There are 10 hidden switches. A switch that is on adds its own fixed numbers to the row, and there is some noise. The rows also spread widely along 12 directions, which tell nothing about the answers.
In the rows, 128 means zero.
Some rows, each with its switches (1 for on, 0 for off) after it:
[127  79 151 135 166 165  90 162 150 131 133 131  76 138  89 158 132 133
 147 108 149 116 146 122 123 142 135 103 155 121  73 129] -> 0 1 0 0 0 1 0 0 0 0
[122  69 139 121 121 133  90 203 122 126  95 146 106 117 102 152 151 112
 141 122 175 106 126 132 116 163 134 111 134 121  94 132] -> 0 1 1 0 0 1 1 0 1 1
[112 141 117 109 169 134 200 128 138 153 107 107 133 130 127 151 113 114
 127 139 109 123 101 131 148 131  95  99 177 149  90  92] -> 0 0 0 0 1 0 0 0 0 0
[116  83 101 107 120  89  56 141 145 110  87 116  79  83 111 120 150 115
 134 123 151 116 141 144 136 196 152 126 140 130 109 172] -> 0 1 1 0 1 1 0 0 1 0
[121  59 153 148  82 129  78 185 120 162 110 104  97 124  94 185 146 128
  89 134 152  92 136 198  91 141 145 118 116 103 122 149] -> 1 0 1 1 1 0 0 1 1 0
[118 133 139 140 114 133 122 114 141 139 126 112 141  82  67 140 117  91
 149  94 123 123 121 184  87  98 167 129 139 164 170 139] -> 1 1 1 1 0 0 1 0 1 0
[150 102 133 194  56  83  67 177 189 107 106  82 140 105 115 167 110 145
 125 156  97 150 220 166 118 147 188 125  62 110 133 183] -> 0 0 1 1 0 1 0 0 1 0
[137 105 142 201 134  80 119 113 162 124  92 121  53 151 150 125 123 127
 106  91 126 200 215 153 130 138 139 153 133 126 118 182] -> 1 1 1 1 0 0 0 0 0 0
[134 123 128 111  31  86  86 168 118 129 104 103 143  88 118 142 139  69
  96 123 135 120 103 185  83 115 175 139  63 145 202 157] -> 1 1 0 0 1 1 1 1 1 0
[138 103 126 131 131 107 133 156 137 167 104 123 132 109 117 168 147 113
 125 124 127 122 136 131 156 152 132  90 122 144 129 121] -> 1 1 1 0 1 0 1 0 1 1
[142  77 169 145 102 161 118 216 121 110 117 135 134 111 103 186  89 113
 160 112 156 154 115 121  64 103 153 130  91 115 113 144] -> 1 0 0 1 0 1 1 0 1 1
[137  93 104 161  86 140  82 159 118 181 160 161 143 119  82 139 141 115
 157 121 161 127 138 162 169 124 101 161 101 112 172 160] -> 0 1 1 0 0 0 1 1 1 0
[121 115 120 157 160 180 179 139 117 163 139 155 139  97  81 141  79  83
 190  84 124 138 141 138 143 103  81 147 157 157 138 126] -> 0 0 1 0 0 1 0 0 1 0
[162  92 144 107  79  89 136 206  96 133 109 142 133 139 179 177 126  85
  93 125 151 137 107  95 124 135 128 127  64 124 135 133] -> 0 1 1 1 1 1 0 0 1 1
[169 102 162 137 101 117 108 163 110 141 147 134 140 138 123 182 128  96
 107 105 110 123 107  93  97 109 161 110  76 148 150 132] -> 0 1 1 0 0 0 0 1 1 1
[124  74 101 163 133  88 157 147 109 181  97 135 128 145 172 136 104 150
 108 132 123 182 165 125 143 170  96 175 125  89 113 186] -> 0 1 1 1 0 0 0 1 0 0
[153  72 138 152 166 107 163 155 148 128  97  99  73 154 183 191  77 172
 133 140 128 240 143  85 117 145 128 143 105  88  44 183] -> 1 0 0 1 1 0 0 0 1 0
[128  85 122 132 129 112  90 120 139 158 102 122 119 126 111 140 141 161
 110 129 159 132 109 146  89 163 158 126 135 102 114 156] -> 1 1 1 0 1 1 0 0 0 1
[129 112 155 139 174 151 164  99 109 190 132 135 101 117  94 161 134  90
 106  66 108 106 117 146 124 107 123 114 164 174 145 109] -> 1 1 1 1 0 0 0 0 0 1
[128 101 137 193 104  62  80 173 110 111  93 204 146 144 141  62 132 100
 121  85 156 140 229  76  98 184 137 118 136 125 175 136] -> 0 1 0 0 0 0 0 1 1 0
[154 103 135 101  74 153 119 219 115  78 157 132 105 110 127 193  85  56
 192 123 163 158  88 133 153  76 111 163  64 121 115 176] -> 1 1 1 1 0 0 0 1 1 0
[ 97  57 117 136 176 152 153 113  79 230 100 135  91  78  84 143 127 101
 103  71 119  88 138 173 125 165  96 144 188 155 147 134] -> 0 0 1 1 1 1 0 0 1 0
[148 119 134 109 122 104 120 128 129 153 143 126 147 134 127 156 140 140
 106 142 152 125  91 114 110 137 159 113 111 117 138 134] -> 1 1 1 1 0 0 0 0 1 0
[101 159 147 178 184 103 147 113 164  91  73 178 142 151  96  70 117 120
 146 103 175 125 152  91  60 149 136  71 220 155 103  69] -> 0 0 0 1 0 1 0 0 1 1
[120 113 135 104 124 147 132 173 147 109 116  98 208  88  92 167  76 146
 165 155 122 107  90 119  51 135 178  86 132 113 105 123] -> 1 0 0 1 1 1 0 0 0 0
[154 113 125 172 136 104 139 174 150 204 128 128 180 148 123 176 139 142
  93 164  95  92 184  89 176 173 120  42 110 129 126  83] -> 0 0 0 0 1 1 0 1 1 0
[133 107  97 141 145 100 115  70 129 210 127 133  87 111 120 139 158 136
  89 111 139 142 120 162 172 144 119 159 128 128 160 163] -> 1 1 0 1 0 0 0 0 1 1
[142 122 112 132 136  79 115  75 140 149 102  77  76 110 132 157 138 115
  88 106  76 173  96 142 137 133 164 147 110 169 135 183] -> 0 1 1 0 0 0 1 1 0 1

New rows. What belongs after each?
[133  98 145 126 105 149 112 175  94 142 141 162 120 116  98 145 119  59
 139  80 164  99 112 141 116 108 115 128 125 143 161 129] -> 1 1 1 1 1 1 0 1 0 0
[136 112 116 132 152 112 142 112 112 171 114 136 129  94 115 144 124 102
 116  94  94 122 126 106 148 149 122 116 136 166 154 124] -> 0 0 0 0 1 0 0 0 1 1
[102  95  82 127  64  96  71 150 147 170  93 100 151 104  94 148 159 156
 112 177 162 100  91 223 134 160 133 149 120  87 134 171] -> 0 1 1 1 1 0 1 1 0 1
[112 167 128 145 146  76 166 106 202 115  75  73 130 148 137 133 131 147
 103 170 110 149 155 159 108 141 160  82 164 133  81 113] -> 1 1 0 0 0 0 0 0 0 0
[162 175  83 115 133  92 125 165 182  78 142 147 147 117 136 153 110  85
 205 160 144 150 101  59 247 129  96  86 103 146 100 123] -> 0 1 0 1 1 0 0 1 1 1
[161 155 126 141 146 139 156 154 137 146 164 189 205 129 106 142 110  97
 185 114 147 120 123  57 165 111 107  70 124 145 154  72] -> 1 1 0 0 1 0 0 0 1 1
[137 116 123 137 113 147 131 178 121 147 152 167 191 126  95 148 112 126
 174 135 170 123 100 107 134 125 109 116 127 113 142 111] -> 0 0 1 1 1 0 1 0 1 0
[110  89 150  83 179 122 165 190  95  97  79 139 135 118 147 148 105 116
 126 119 127 113  89  51  81 170 136  91 176 137  68 105] -> 0 0 0 1 0 0 0 0 0 1
[122 137 121 133 142  99 175 115 121 155 106 155 173 140 141 115 112 125
 117 113 137 143 102 108  99 131 118 125 154 130 142 110] -> 0 1 0 1 1 0 0 0 0 1
[121  92 158 175 104 129  97 166 150 108  90 121 125 108  81 155 109 128
 157 110 150 144 141 168  57 121 165 117 135 125 119 145] -> 1 0 1 1 1 0 1 0 1 1
[144 147 126 120  92 144 161 189 161 139 146 115 174 152 121 179 123 114
 141 179 141 111 114 151 163 100 109 104 101 115 104 101] -> 0 1 1 0 0 1 0 0 0 0
[140 108 136  81 154 129 141 173 120  95 124 141 129 133 143 149 114 110
 160 125 159 138  87  66 123 149 130  98 142 123  80 123] -> 1 1 1 0 1 0 0 0 0 0
[134  80 125 129 115  85 131 179  78 119  84 172 125 123 170 112 122  96
 121  83 141 172 144  78 122 167 118 164 122 127 143 161] -> 0 1 1 0 0 0 1 0 0 1
[138 128 142 144 109  85 135 177 154 102  82  98 149 125 136 164 121 105
 111 146  98 116 145 115 119 147 157  65 123 147 106 115] -> 1 0 1 0 1 0 0 1 0 1
[154 112 135 104 164 129  80 130 142 119 154 158  94 185 118 143 147 154
 137 139 220 138  45  68 114 141 135  94 147  98  75 126] -> 1 1 1 1 1 1 0 1 0 0
[142  62 145 146 140 157  81 158 114 152 151 150  77 108  91 169 113  99
 160  73 144 134 137 124 130 123 128 132 116 129 132 165] -> 1 1 0 1 1 0 0 1 1 0
[102 120 114 130 162  75 167 110  99 138  59 165 146 107 145  84 116 112
 113  98 152 143 117  97  79 173 123 124 185 142 145 119] -> 1 0 0 1 1 0 0 0 1 1
[181  95 149 167 147 145 102 150 133 157 173 129 145 121  95 207 102 123
 147  96  71 123 129  64 156 117 149  82  89 152 132 133] -> 0 0 1 1 1 0 0 1 0 1
[121  99 110 154 100  90  80 188 143  74  91 152 136 108 138  90 109 120
 180 116 146 177 193 105 139 176 136 151 123 106 125 178] -> 0 1 0 0 0 0 1 0 0 0
[122  93 128  75 143 126 196 151  67 162  97 132 128 104 158 158 103  87
 104  99 138 139  62 116  97 130 114 159 133 140 126 143] -> 1 1 1 1 0 1 0 0 0 1
[103 112 130 153 187 148 155 132 150 122  95 135  99 118  93 121 104 104
 173  93 129 135 165 136 120 142 111 116 198 151  83 126] -> 0 1 1 0 0 1 0 0 0 0
[ 93 100 145 143 170 135 136 113 123 139  71 119  18 123  96 140 132  80
 101  77 150 129 101 183  88 117 110 141 189 168  93 137] -> 0 0 0 1 0 1 0 1 1 1
[130 177  83 138 141  75 213 120 178 148  76  92 162 123 157 152 110 125
 123 175 114 173 113 134 189 140 106 103 134 145 103 117] -> 1 0 1 1 1 1 1 0 0 1
[115 107 107  81  87 130 113 174 136 130 104 102  81  95 115 176 151  81
 131 142 151 103  87 197 174 123 100 142 113 131 105 143] -> 0 1 0 0 1 0 0 0 1 1
[174 102 140 128 101 118 103 170 116 116 165 155 112 141 148 164 115 105
 145 110 151 170 118  83 150 115 130 153  71 118 136 163] -> 0 1 1 1 0 0 0 0 1 0
[121 144 115 144 189 106 205  84 146 142  94 127 125 135 142 129  94 130
 137 113 127 187 112 115 116 124 116 134 175 142  96 136] -> 1 1 1 1 0 0 0 0 0 1
[133  99 145 163 166 132 151 168 136 159 115 147 131 120 119 158 121 110
 134  99 108 116 190 102 158 147 119  86 148 142 114 110] -> 1 1 0 1 0 0 0 0 0 1
[160 139 144 139 127 116 109 167 152 122 151 163 122 139 118 143 147  81
 147 111 148 112 163  88 181 128 125  66 120 150 139  88] -> 1 1 0 0 1 0 0 0 1 0
[157  87 152 186 174  93  93  82 162 163 112 133  39 182 135 149 153 173
  88  96 138 190 155 104 108 148 149 118 133 120  91 151] -> 0 1 0 0 1 0 0 0 1 1
[153  93 153 118  99 129 140 165 114 168 138 101 116 123 130 206 128 110
  91 130 122 119 102 151 125 112 138 120  89 130 134 130] -> 1 0 1 1 1 0 0 0 1 0
[173 162  91 139 169 112 150  84 155 140 159 141 105 117 128 143 110  92
 163 104 110 177 119  74 224 121  99 121 115 175 140 136] -> 0 0 1 0 1 1 0 0 1 0
[137 112 127 104 153 139 156 144  98 149 136 148 166 109 123 143  99 121
 148 106 137 145  77  77 112 132 127 122 140 132 143 125] -> 1 0 0 1 1 0 1 0 0 0
[147  92 107 122  52  92  72 192 166 110 102  80 121  77 123 195 121 113
 141 159 121 131 138 176 159 145 159 139  52 112 116 190] -> 0 1 1 1 1 1 0 0 1 1
[147 147  85  74 168 108 137  96 169 181 133  84 130  96 108 188 161 144
 119 179 132 115  41 125 200 151 145  86 125 146 101 126] -> 1 1 1 1 0 1 1 0 1 1
[154 134 168 187  84 118  86 125 136 111 139 154  47 169 110 129 129  67
 104  68 173 163 126 161  95  63 127 151 100 155 170 140] -> 0 0 0 1 1 1 0 1 1 0
[129  96 113  98 129 107 131 138  87 152 114 138  88 121 145 137 139 106
 104 104 149 147  83 122 155 150 103 159 137 134 139 151] -> 0 0 1 1 1 0 1 0 0 0
[132 180  98 149 149 111 140  65 176 147 144 129  93 122 101 119 136  93
 146 111 131 149 126 161 198 100 103 138 151 167 148 127] -> 0 1 0 1 0 0 0 0 1 0
[158 149 171 160  96 140  97 113 189 101 153  82 133 138  83 186 110 146
 129 133 115 147  90 157  61  60 201 107  90 132 123 135] -> 1 0 0 1 0 0 0 0 0 1
[145  88 172  98 121 153 132 195  97  98 113 128  64 129 129 187 126  71
 131  86 149 144  74 117 111  99 123 121 119 153  97 127] -> 1 0 1 0 1 0 1 0 0 1
[165 166 143 187 118  94 166 108 176 135 123 117 108 159 145 167 111 112
 112 123 120 194 140 134 146  78 125 117  94 147 136 122] -> 1 0 0 1 1 0 0 0 1 1
[124 121  90 211 121  91 158 136 143 156  94 176 166 110 130  96  98 114
 173 109 137 183 228 140 166 152  88 159 137 117 160 159] -> 1 1 1 0 0 0 0 0 1 1
[160 126 101 160 155 129 103 116 147 155 156 154  79 156 108 151 151 124
 147 120 148 161 105 102 232 126  81 130 128 138 113 142] -> 0 0 1 0 0 0 1 1 0 1
[127 111  98 113 117  76  63 149 130 110 100 136 119  70 105 111 151  82
 152 110 135 112 143 116 167 190 150 101 136 158 157 157] -> 1 1 1 0 1 0 1 1 1 0
[167 130 103 163 168  94 132  94 156 175 140 152  91 146 143 146 139 128
 131 107 120 176 150  84 217 142  98 120 115 144 127 135] -> 0 1 0 0 1 0 0 0 1 1
[139 154 136 173 154 145 125 135 178 130 147 147 164 137  77 124 114 124
 181 113 124 138 159 103 136 114 140  85 147 149 130  99] -> 0 1 0 0 0 1 1 0 0 0
[156 125 131  88 134  96 116 101 148  96 111  86  33 131 150 181 137 116
 105 127 153 178  34 131 126 112 151 137 109 144  85 165] -> 1 0 1 1 1 0 0 0 1 1
[121 146 132 109 114  95  91 147 164  89  98  97 108 135 110 147 163 113
  98 161 132  89  92 137 129 142 154  74 144 147  92 107] -> 0 0 0 0 0 0 0 1 0 1
[157 108 133 192 146 134 114 128 134 122 146 174 155 107  93 137  71 117
 196  70 120 171 154  75 114 116 134 131 124 143 151 150] -> 0 0 1 1 1 0 0 0 1 1
[135 129 103 120 130 129 132 146 138 162 130 129 146 103 100 147 139 116
 143 146 149 118 113 131 175 146 119 106 129 137 137 121] -> 1 0 1 0 0 1 1 0 1 0
[147  94 145 169 124 106 148 178 128 157 103 150 157 141 136 167 100 117
 129 121 145 146 152 104 100 137 129  98 107 119 120 127] -> 1 1 1 1 1 1 0 1 1 1
[118 107 115 148 159  98 143 152 121 131  93 158 114 132 144 110 112  96
 143  98 122 148 175  91 157 167  95 115 163 141 114 134] -> 0 1 0 0 1 0 0 1 0 0
[106  95 105 207 159  95 168 138 122 220  70 165 165 148 130 103 125 151
 103 119 125 149 203 128 132 180  89 125 167 115 137 123] -> 0 1 0 0 0 1 1 1 0 1
[162 118 163 144 125 116 126 135 106 146 149 157 106 136 124 159 136  75
 103  73 125 129 119 103 125 101 138 123 103 168 166 119] -> 0 1 1 1 0 0 0 0 1 1
[153 105  88 111 125 112 112 147 113 135 128 147  63 128 147 155 136  98
 129 135 170 162  74 106 207 140  78 165 102 125 106 172] -> 0 0 1 0 0 1 0 1 1 1
[124 117 117 155 155 151 104 151 152 165 141 155 181  95  55 131 126 139
 174 131 151  93 151 112 144 156 137  78 157 130 143 101] -> 1 0 0 1 0 1 1 0 1 0
[139 173 128 144 125 108 140 139 135  97 140 189 177 118 102 101 117  61
 176  91 151 115 129  83 143 111 121 100 144 172 170  93] -> 0 1 1 1 0 0 0 0 1 1
[125  81 127 109 160 130 102 144 102 132 121 163 114 122 106 125 129 118
 153 103 178 122  95  90  95 162 128 111 165 121 109 137] -> 1 1 1 0 1 0 0 1 1 0
[106 139 128 129 148 119 181 161 119 110  87 145 186 101 115 122  84  76
 166 110 111 123 122 101  80 128 124 102 161 162 124 105] -> 0 1 0 0 0 0 0 1 1 1
[159 113 119 134 112 116  87 142 163 160 159 131  96 163 131 167 157 155
 115 153 168 141 123 134 193 134 120 119  97  89 113 142] -> 1 1 0 1 1 0 0 0 0 0
[137 113 105 133 145  80 230 169  86 188  89 168 162 162 206 133 118 115
 102 132 134 186 135  75 179 160  60 152 127 118 122 121] -> 0 1 1 0 0 0 1 0 0 1
[170 167 100 139 102  79 112 130 142 115 164 157 194 120 138 115 118  96
 153 130 114 146 137  62 181 134 143 106  88 146 184 138] -> 1 1 1 0 0 0 0 1 0 0
[126  99 119 156 115 108  81 144 134 135  98 149 119  97  93 123 146 116
 142 105 155 128 148 142 133 162 137 117 142 137 147 143] -> 1 0 1 0 1 0 1 0 1 1
